The rows of a group lie close to one hidden flat surface of 13 dimensions, which may be shifted away from zero. Surfaces can cross.
In the rows, zero is written as 128.
Known rows, each followed by its group:
[ 90 141  97 127 141  81 141 141 104 127 100 161  96 131 157 136 182 143
 141 107 131 134]
K_210
[165 142 173 127 152 137  65 137 125  88 137 103 118 182 105 126 125  97
 112 141 169 151]
K_607
[133 123 142 103 173  51  92 170  86 116 126 126 196 145 155  95 111 164
  78 191 120 102]
K_281
[123 124 115 167 179 122 113 116 129 132 124 162  92 137  89 139 155 106
  98 128 155  95]
K_607
[ 80  84 177 113 177  67 121 162 148 170 119 149 187 156 108 125 116 143
 120 168 140 111]
K_281
[152 159 109 118 135 164 136 190 117 126 128 114  67 121 142 135 103 134
 124 161  81  97]
K_210
[146 109 160  76 101 111 135  81 119 118 143 124 105  83  90 149  89  97
 139 167 147 117]
K_607
[124 136 110 103 185 128 144 131 150 130  85 103 160 147 137 133 131 158
 141 162 116 126]
K_55
[150 120 154 187  99 135  89  60 179 208 146 123 112 181  79 149 126 142
  89 111 163 137]
K_696
[124 107 119 139 135 102 140 101 136 129 114 134 153 101 131 138 147 116
 132 123 159 124]
K_210
[109 177 140 148 133 217 137 109 166 133 101 155  87 117 124 182 108 167
  80 123  50  92]
K_696
[ 96 108 132  69  99  81 145  99 142 125 120 137 128 108 153 116 127 149
 116 139  93 130]
K_607
[151 152 140 167 141 114 125  83 127  75 126 152 133 110 102  93 148 107
  96 176 152 106]
K_194
[141 131 119  66 166 100 113 108 133 135 152 130 106 170  86 130 128 111
 135 183 106 127]
K_696
[100 124 153 169 119 122 143 161 143 108 133 156 119 144 136  97 133 117
 101 106 158 137]
K_281
[137 157 115  83 127 123 135 113  99 134 112 108  65 141 121 161 129 141
 158 141 135 146]
K_210
[132  57 181 102 129 111 113  67  95 115 139 147 122  41  56 127  52 108
  64 171 157  46]
K_607
[154 171 149 167  97 116 156  78  69  66 138 143 170  81 114 119 126 101
 145 138 198 157]
K_194
[ 88 146 128 119 190  80 154 124 162 148 112 163  63 185  96 168 167 116
 120 161 154 126]
K_281
[101  94 164 113  94 105 156 113 191  95 150 147 180 118 144 113 132  80
 140 109 138 168]
K_607
[148 134 133 137  92 122  88 112 129 156 123 105 112 158 135 117 136 163
 127 118 135 145]
K_210
[109 187 119 117 124 124 144 136 112 107 141 172  96 181 146 133 120 143
 113  96 128 191]
K_194
[177 118 109 152  81 143 188  58 139 164 123  70 133  59 112 136  99 131
 131 177 150  97]
K_696
[149 122 112 157  89 129 164  96 166 173  91  56  90 122 137 122 154 158
 156 146 164 126]
K_194
[125  90 124  66 111 124  92  98 141 108 183 191 177 112 129 130  82  96
  93  89  73 148]
K_55
[137 167 166 117 165 144 154 130 165 133 104  46 131 200 122 170 167 117
 159 179 146 155]
K_194
[120 151 150 169  85 135  93 105 134 116 126 152  69 138 115  91 176 136
 112 132 117 109]
K_55
[166 137 165 148 109  82 129 113 115 117 160 103 169 115 140 152 124  98
  79 170 164 128]
K_696
[122 117 156 118 119 124  94 108 172 105  94 118 167 135 142 100 153 146
 143 137 112 131]
K_210
[ 48 117 120 134 134  63 184 162 166 176 113 176 100 134 145 117 170 156
 113 155  90  90]
K_281
[156 149  89  98 134  82 149  87 126  90 116 150  86 100 122  98 128 125
 128 197 137 117]
K_696
[115 105 123  97 114 115 108 119 116 174 147 136 174 102 114 135 148 129
 165 145  63  98]
K_281
[124 125  98  85 159 109 138 130 142 151 175 108 166 182 147 166 156  97
 113 111  90 165]
K_281
[142 151 170 177 142 149  93  93 142 109 164 165 170 194  81 110 107 112
  72 109 165 168]
K_194
[136 136 133 100  90 135 153 140 117 115 141 100 135 126 157 100  99 141
 139 130 116 160]
K_194
[126 125 108 175 129 100 153  81 113 195 142 138 122 128  89 166 153 116
 140 114 180 125]
K_194
[ 88 112 107  93  90 117 141  62 152 146 152 172 183 113 161 151 127 144
  85  63  67 162]
K_696
[129 167 174 144 112 112  93 144 169 115 116 142  88 203 147 111 137 155
  97 138 136 160]
K_696
[126 127 147 131 122 125 127  89 113 120  82  81 120 113 113 121 178 138
 173 154 156 113]
K_210
[105 111 140 123 185 119 129 160 105 130 101 108  76 137 116 157 144 127
 107 140 148  84]
K_607
[128 115  92 140 109 115 158 147 150 130 117 134 154 105 182 125 108 146
 119  89 136 148]
K_210
[139 104 135  44 144  95 103 143 144 104 177 160 117 157 119 121  71  96
  96 149  97 147]
K_194
[103 131 140 117  53  95 127 103 121 144 147 110 166 117 149  96 213 132
 183 136  75 138]
K_607
[140 131 129 117 147 122  88 118 123 127 151 102 170 177 130 146 170 103
 136 106 127 164]
K_281
[138  97 175 129 143 123  91 146  85 106 136  90 176 119 116 121 124 103
 121 135 164 111]
K_607
[103 173 109 115 166 124 198 177  96 160 186 139  90 184 125 204 117  90
 119 110 136 170]
K_194
[143 115 174  90 154 102  81 107 149  96 113  99 195 158 114 152 162  84
 196 136 169 177]
K_607
[138 109  92 109 195  82 181  90 180 127 111  74 176 143 161 133 152 129
  52 184 136 110]
K_210
[126 152 195  82  80 139  59 112 133 133 156 111 116 196 117 127 143 140
 125 132  74 162]
K_696
[188 131 142 131 127 134 119  93 139  36 130 121 204  93 136  85  98  89
 131 153 169 153]
K_607
[130 125 160 123  59  92 136 134 125 134 182 137 103 153 130 116 113  93
 138 107 163 184]
K_696
[193 133 145 132 168 143  62  84 137  93 116 101 140 163 102 126  92 127
  78 143 180 143]
K_210
[115 102 169 155  98 141 138 113 171 142 152 143 101 129  79 145 128  74
 167 102 172 142]
K_194
[123 127 152 153 176  97 118 146 145 129 103 153 121 174 113 101  81 161
  69 152 180 127]
K_281
[188 167 122  85  67 105 113  82  99  70 124 132  82  60 132 118 128 111
 172 190 118 127]
K_55
[108 104 127 102 153 112 159 123 125 181 149  97 154 150 104 163 122 115
 145 131 137 134]
K_210
[111  95 123 128 134 114 128 134  77 161 146 117 151 103 122 122 128 139
  99 125 118  88]
K_607
[189 168 120 109 135 144 113 103 124  76 116 149  88 111 100 128  81 116
 136 177 144 134]
K_55
[147 123  92 110 146 110 157 100  99 159 166 123 129 118 115 150  84 124
  65 151 122 110]
K_55
[104 134 164 145 121 129 127 141 153  62 105 155 130 104 136  58 155 129
 118 169 105  91]
K_281
[138 111 122 132 117 125 117 120  92 134 121 120 141 106 116 124 114 132
 165 104 169 138]
K_194
[131 122 140  74 162 135 110 166 124  99 100  59 187 182 181 136 113 152
 136  96 141 188]
K_210
[165 100 137  49  47 123  74  96 116 144 191 110 163 124 143 133  81 115
 136  97  82 174]
K_55
[148 124 149 120 119 157  74 166 127 182 125  88 121 153 113 184 125 131
 190 109 123 139]
K_210
[100 108 122 103 158 149 145 144 178 167 126 126  84 153  98 143 126 122
 150 136  95 105]
K_194
[149 137 105  65 164 110  76  82  92 133 156 193  94 130  70 178  96 106
 119 137 104 127]
K_55
[113 104 166 150  74 142 116  84 162 108 120 141 170 109 118  61 137 142
 145 120 124 137]
K_194
[118 119 110 112 161 180 176 128 185 134 103 126 100 122 111 137  88 135
 133 137 110 113]
K_607
[120 137 148 138 122 136 127 106 130 114 135 176  92 104  78 146 133  91
 161 136 144 119]
K_55
[178 135 158 116  73  82  74  84 127 107 144  98 140 132 140  99 146 127
 104 171 136 141]
K_210
[148 120 125 110  75 135 108 105 144 161 157 132 129 149 132 140  77 136
 133  76 140 189]
K_55
[138 149  92 133 153 122 167 109 115 145 123 152  97 124 109 156  88 137
 113 130 164 136]
K_55
[158 108  90 105  85 107  91 117  99 184 170  90 135 126 160 147 134 143
 108  96  86 132]
K_55
[120 129 175 169  96 103 137 168 121 149 171  73 115 188 139 125 166 100
 107 113 169 156]
K_281
[140 128 148 141 165 148  95 125 127  91 144 167 133 144  81 134 112  82
 129 111 164 139]
K_607
[118 138  93  76 131  97 162 112 153 175 132 141 124 160 155 185  91 154
 122 112 117 179]
K_696
[104 124 128 149 153 158 147 118 117 152 134 170 116 144  85 147  81 135
 108  85 158 139]
K_55
[128 131 113 116 187  62  85 154 129  92 106 143 161 139 171 146 184 123
 104 140 122 116]
K_210
[111 112 132 165 117 133 150 169  98 153 106 131 134 106 132 115  91 159
 148 100 171 125]
K_281
[138 132  85  78 102 133 122  58  90 151 198 190  81 119  89 165  76 105
  98  81  98 154]
K_696
[145 128 105 160 161 131 156  81 179 150  98 150 129 110 103 154  95 139
 105 150 161 111]
K_696
[125 140  85 112 110 164 172  99 140 135 118 131  99 103 147 123 108 159
 111 118  80 120]
K_696
[124 127 114 151  79 122  90 119  96 159 153 156 120 120 126 116 145 143
 135  92 110 129]
K_281
[145 134  70 165 147 163 124  54 162 130 101 154 124  99 104 119 158 136
 132 122 111  99]
K_281
[131 130 176 161  82 123 112 165  71 176 219  99  82 169  98 152 148  76
 109 109 144 130]
K_55
[137  85 105 182  91 119 178 139 112 177 159 102 105  89 123 127 119 104
 125 102 179 110]
K_194
[101  85 168  72 191 145  55 103 160  98 125 191 202 152  77 113  73 128
 100 117  91 124]
K_607
[115 126  87 145 102 153 164  99 120 137 152 149  47 102  98  90 153 115
 121 120 102  91]
K_696
[185 103  77 125 100 140 138  95 157 153 179 132 112  70 121 147  99  84
 101 139  93  95]
K_55
[142 117 106 155 162 168 132 107  83 161 150 139 179 121  79 134  59 143
 120 105 150 125]
K_194
[ 87 113  90 145 148  88 107 124 126  87 141 221 196 110 164 110 182 106
 113  54 109 142]
K_281
[152 139 163 138 136 140  83 130 111 110 129 106  82 158  98 128 136 113
 119 144 159 121]
K_607
[119 111 109  89 122 122 126 109 144 199 111 122 160 129 113 138 118 175
 183 143  86 124]
K_210
[131 136 148 163 107 128  99 127 122 123 181 191  86 156  97 127 110  92
  82  86 151 148]
K_55
[ 94 139 199 161 100  93  98 152 101 116  70 122  93 137 122  95 174 169
 179 143 183 124]
K_281
[150 157 117  95 115 135 132 109 103 125 108 114  86 115 122 140 118 145
 159 156 125 135]
K_696

New rows. What belongs after each?
[115 156 108  97 140 125  99 107 146 166 110 151  84 183 115 109 135 188
 124 152  68 124]
K_210
[123 127 116 122 176 122 104 131 115 159 158 156 119 168  91 134 118 125
  97 134 111 115]
K_194
[132 156 118  93 125  86 135 119  86 114 129 109 122 137 154 122 141 154
 108 164 115 131]
K_55
[114 105 157 140  46 117 110  75 208 144 139 149 112 144 127  62 137 145
 112 113 110 147]
K_194
[115 136 126  91 121 136 125 164 112 103 149 181 149 109 130  81  77 140
 129 150  67 120]
K_210
[127 122 102  60 189  77 157 125  93 113 125 119 168 120 136 178 123 105
 138 146 151 145]
K_210
[ 81 130 192  64 123 121 166 119 164 125 134 110 182 178 120 115 100 139
 135 169 100 171]
K_55
[ 94 133 129 114 164 161 161  99 161 105 108 171 164 112  98 113 122 131
 144 153  90 117]
K_194
[173 145 129 140 143 105  52 124  78 140 123 131 128 103  95 130 153 132
 152 193 111  73]
K_210
[114 133 111 121 122 113 115 115 121 131  99 144 132 136 141 104 138 173
 141 119 119 138]
K_210
[112 128 135 122 107 219 143  86 179 152  88 143 129 105 103 168  63 164
 176  82 111 147]
K_696
[128 148 117 123 141 157  78  92 133 132  67 137  91 170 111 122 122 191
 154  95 148 158]
K_210
[165 152  79 129 150 134 122 120 118  96 111 138  93  92 135 124 132 127
 119 158 110  94]
K_55
[112  82 111 176 101 125 149  34 175 183 141 155 112  99  64 114 172 102
 137 121 140  91]
K_696
[ 81 104 190 161  95  74  87 132 138 180 129 167 129 161 103 111 144 155
 135 111 161 135]
K_281
[118  72 134 117 148 142 158 153 118 126 211 130 150 125  77 112 103  36
 126 115 134 119]
K_696
[144 144 125 172 118 145 147 116 116 162 137 114 125 119 135 177 110 137
  83 105 146 123]
K_696
[112 150 158 124 129 120  77 149 155 130 172 135 119 219 123 107 185 113
 102 131  79 145]
K_607
[148 146 119 115 169 141 148 105  82  43  90 147 106  64 103 130 116 101
 150 153 176 112]
K_210
[146 162 128  80 123 141 105 119 125  91 132 134 121 146 128 107 120 133
 142 154  84 147]
K_607
[139 182 104 129 128 111 158 154  93  57  99 161  45  95 151 102 135 129
 138 164 148 121]
K_696
[143 119 105 118 150 129 179 144 148  83 120 135 130  72 158 157  98  88
 118 132 148 122]
K_210
[132 118  87 125 138 137 174 112 106 132 134 122 150  82 141 152 107 121
 111 115 127 115]
K_696
[145 138 127 132  93 125  92 160  92 123 171 116 141 154 162  95 145 132
  96 111  88 138]
K_281
[136 122 121 134 134 169 186 132 119 136 142  94 119  81 104 150 110  99
 132 161 115  84]
K_696
[129 125 101 121 136 121 142 104 156 148 132 134 136 138 129 132 131 131
 125 126 119 140]
K_607
[127 139  91  58 157  98 162  74 189 142 118 157  78 135 121 179 126 117
 115 168  95 130]
K_210
[109 137 101  90 130  66 177 100 158 158 174 154 140 167 143 147 131 119
  84 146 103 159]
K_194
[111 114 150 181  69 126 166  98 132 168 170 114 129 128 118 100 119 131
  67 113 140 120]
K_55
[114 177 170 164  74 133 135 129  93  99 178 147 110 146 120  84 151 114
  99 137 109 140]
K_194
[170 134 105 160 110 136 126 181  54 151 189  70 149 133 161 125 118 117
  89 111 129 125]
K_281
[128 106 123 164 132 158  82 110 129 123 123 136 140 158 112  83 134 147
 115  73 150 139]
K_696
[147 171 153 167 141 162 129 172  49 132 156  75 109 160 107 135 139 115
 126 145 153 121]
K_194
[127  83 127 131 132 106 122 181  82 117 136  76 173  88 152  70 155 126
 125 156 112  69]
K_194
[158 120 112 147 172 179 117  84 127 179 146 101 128 139  66 165 111 124
  83 148 112  79]
K_696
[160 130  98 129 120 106 117  64 126 173 130 133 113 137 106 156 104 145
 124 118 164 154]
K_696
[130 142 130  90 120 195  85 129  89  70  92 162  97  73 110 122 112 137
 196 108  87 116]
K_55
[136 131 118 114 147  94 126 133 114 137 113  70 153 152 159 119 163 150
 111 160 126 124]
K_210
[145 149 107 134 160 133 164 138 124 110 137 146 127 116 141 157  77 123
  75 133 139 126]
K_696
[129 143 154 163 115 181 111 120 175  55  90 132 145 120 133  55 156 131
 145 138 115 125]
K_607
[130 140 145 143 131 137  95  91 133 122 101 145 179 124 141 169 118 160
 103  94 138 148]
K_696
[ 93 202 150 142 159 165 137 109  97 145 149 133 213 221 110 121 145 172
  99 143  73 165]
K_194
[ 90 112 177 167 114 145 134 104 119 134 156 175 129 125  68 130 119 102
 113  97 162 125]
K_55
[109 116 109 164 121  98 128 126  96 132 126 173 155 101 127 102 137 142
 135 107 150 122]
K_210
[164 124 133 116  76 160 138  90 124 143 103  75 156 100 129 123  75 166
 181 121 157 163]
K_55
[152 136 121 147 137 127  97 120  93 121 117 101 149 141 140 107 118 161
  95 122 151 134]
K_55
[ 89 139 143 144 161 123 145 178 153 170 111  79  97 214 145 139 189 150
 125 132 122 130]
K_281
[146 141 153 105  96 101 107 129  89  78 135 129  83 119 141 118 118 113
 109 134 157 145]
K_607
[172 148 114 117 125 149 102 108 172  86 101 127 120 115 137 101 116 137
 131 162 103 125]
K_55
[130 132 126 160  99 157 130 118 175 167 111  70 140 167 138 115 174 148
 171 114 124 151]
K_607
[105 127 137 167 144 152  84 153  55 106 114 165 167 127 111 105 128 144
 162  54 169 149]
K_194
[103 155 112 175 143  80 154  88 120 163 196 190 140 159 100 118 163 113
  33 148 103 107]
K_194
[116  98 173 152  84 200 133 123 151 123 123 116 100 104  94  90  85 136
 126 111 129 102]
K_607
[103  98 120 159  79 193 106  63 180 149 134 144 110 139  98  55 151 156
 114  73  78 120]
K_696
[186 166 143 177  95 145 140  94 135 145 141 111  90 116 111 161  75 131
  69 162 163 120]
K_696
[ 85 136 118 136 184 196 139 154 166  67 133 227  86 124 102  91  90 116
  55 119  63  82]
K_55
[119 125 127 107 193 177 133 127 200 100  64 120  94 128 118 183 144 109
 157 126 130 119]
K_210
[161 135 113 167 100 165 165  92 170 111  70 115 150  84 157 105  67 181
 122 121 172 145]
K_696
[ 78 134 159 154 148 180 167 148 150  88 113 178 111 114  93 111 117 111
 141 124 123 111]
K_55
[126 111 115 199 174  92 166 168 121 147 130  46 145 141 169 137 211 104
  66 142 170  79]
K_210
[106 140 115 128 113  95 138 139  78 122 111  95 158 149 195  86 146 199
  78 114 123 141]
K_55
[173 118 172 103 122 128  67 104 149 106 159 146  89 187  48  75  75  89
 154 157 182 170]
K_696
[111  96  81 142 143  53 159  96 158 141 114 168 203 104 166 111 126 154
  86 116 146 131]
K_281
[120 133 128 119 183 162 143 195  64  98 117 102 161 114 125  97 108 137
 144 164 112  90]
K_210
[136 130 105 132 105 152 149  92 142  96 105 130 132  94 144  90 107 155
 114 126 120 125]
K_696
[125 104 152 135 127 124 122 149 120 143  94  49 137 141 152 131 157 144
 141 125 161 126]
K_607
[161 111 137  75 113 142 156  67 167 116 160 159 131 100  72 135  29  86
 147 153 144 154]
K_696
[147 143 115 120  97 126 140 127 137  94 142 142  98  90 145 109 132 104
 124 149  97 115]
K_55
[ 98 149 110 143 138 118 109  59 147 146 110 199 132 119 126 183 159 150
  78  98  96 120]
K_696
[134 144 150  63  99 124 144 183 113 114 164  81 106 176 164 139 102 111
 144 126 125 188]
K_194
[131 132 108 118 105  73 158 132 108  98 135 138 148  80 170 100 140 122
 112 160 115 115]
K_210
[143 134 128 120  90  94 106 127  67 108 168 191 121  73 118 114 109 107
 128 132 117 117]
K_281
[132  98 104 103 110 147 133  88 130 103 141 122 143 110 118  65 118 125
 140 121 107 132]
K_696
[109 138 146  82 112 123 173 141 177 149 143 114 159 152 166 167 101 135
 109 137  83 161]
K_696
[146 134 113  95 135 127 161 104 139 115 107 128 137 102 132 141  83 135
 146 158 139 139]
K_696
[134 129 133 130  65 138 113 110  68 134 111 105 178 127 135  50  89 204
 169 106 144 172]
K_210
[112 127 125 118 149 117 151 104 124  54  94 156 168  82 134  56 129 140
 117 170 120 102]
K_210
[137 120 145 119 142  60 117 127  99  73  92 108  95 111 157 133 150 119
  95 143 202 120]
K_607
[ 54 137 143  19 152 112 217  82 142 120 127 178 153 130 103 136  62 154
 113 177  73 149]
K_55
[ 67  49 141 155 148 147  86 176 138 173 126 129 174 129 106  68 165 143
 146  96  82  65]
K_194
[118 140 139  91 100 170 155 142 132  69 128 158  92  91 132  93  80 123
 133 135  88 129]
K_607
[ 94 139 114 133 140 129 158 138 181 108  92 176  97 138 138 103 130 144
 135 120 125 135]
K_696
[151 120 101 105 130 150  83 121 183 126 141 170 121 137 128 137 110 113
 135  94  85 145]
K_55
[ 72 115 187 193  70 127 141 192 155 141 140  87 131 156 169  59 211 133
 115 121 100 104]
K_281
[120 115 150  81 110  97 149 102  91 141 160 120 155 102  91 129 123 102
 167 171 122 127]
K_210
[158 157 178 117 105 133 133 112  98  52 141 114 157  64 136 126 124  92
  98 196 107  97]
K_696
[167 137 165  83  40  98 127  96 125 111 173  90 123 129 146 111 114  99
 141 154 133 177]
K_607
[142 139  93 189  99 123 163  90  96 117 158 146 129  68 156 133 134 122
  32 109 127  92]
K_696
[150 139 139 141  75 150 109 165 148  70  91 141 118  51 177 106 139 131
 174 130  99 108]
K_210
[190 130 165 111 143 169  78  89  77 101 175 104 177 112  74 159  65  90
  88 147 132 121]
K_696
[151 161 174 108  44 110 118  75 115 101 132 102 109 122 125 111 154 123
 175 162 145 163]
K_194
[101  90 121 124 179 124 184 109  89 110 116 120 223  88  99  88 101 130
 144 141 162 113]
K_210
[177 135 154 157 128 207 175  96 169 134 115  80 133  79  87 151  65 120
 118 195 131  82]
K_696
[114 119 132 103 111 155 165 112 162 127 135 124 151 104 116 118 133 112
 167 152  83 120]
K_607
[116 138 118 134 104 145 157 132 145  97 107 121  90 111 160  74 138 160
  94 146  93 104]
K_607
[154 140  77 129 156 127 116  79 114 148 111 122 175 115 114 119 152 159
 147 160  98 108]
K_607
[162 140  87 108 163 136 117 168 159  74 108 123 143 112 180 112 139 120
 130 146  87 116]
K_55
[101 147 104  83 151 141 162  81 218 120  40  75  86 177 176 114 177 199
 117 151  90 139]
K_210
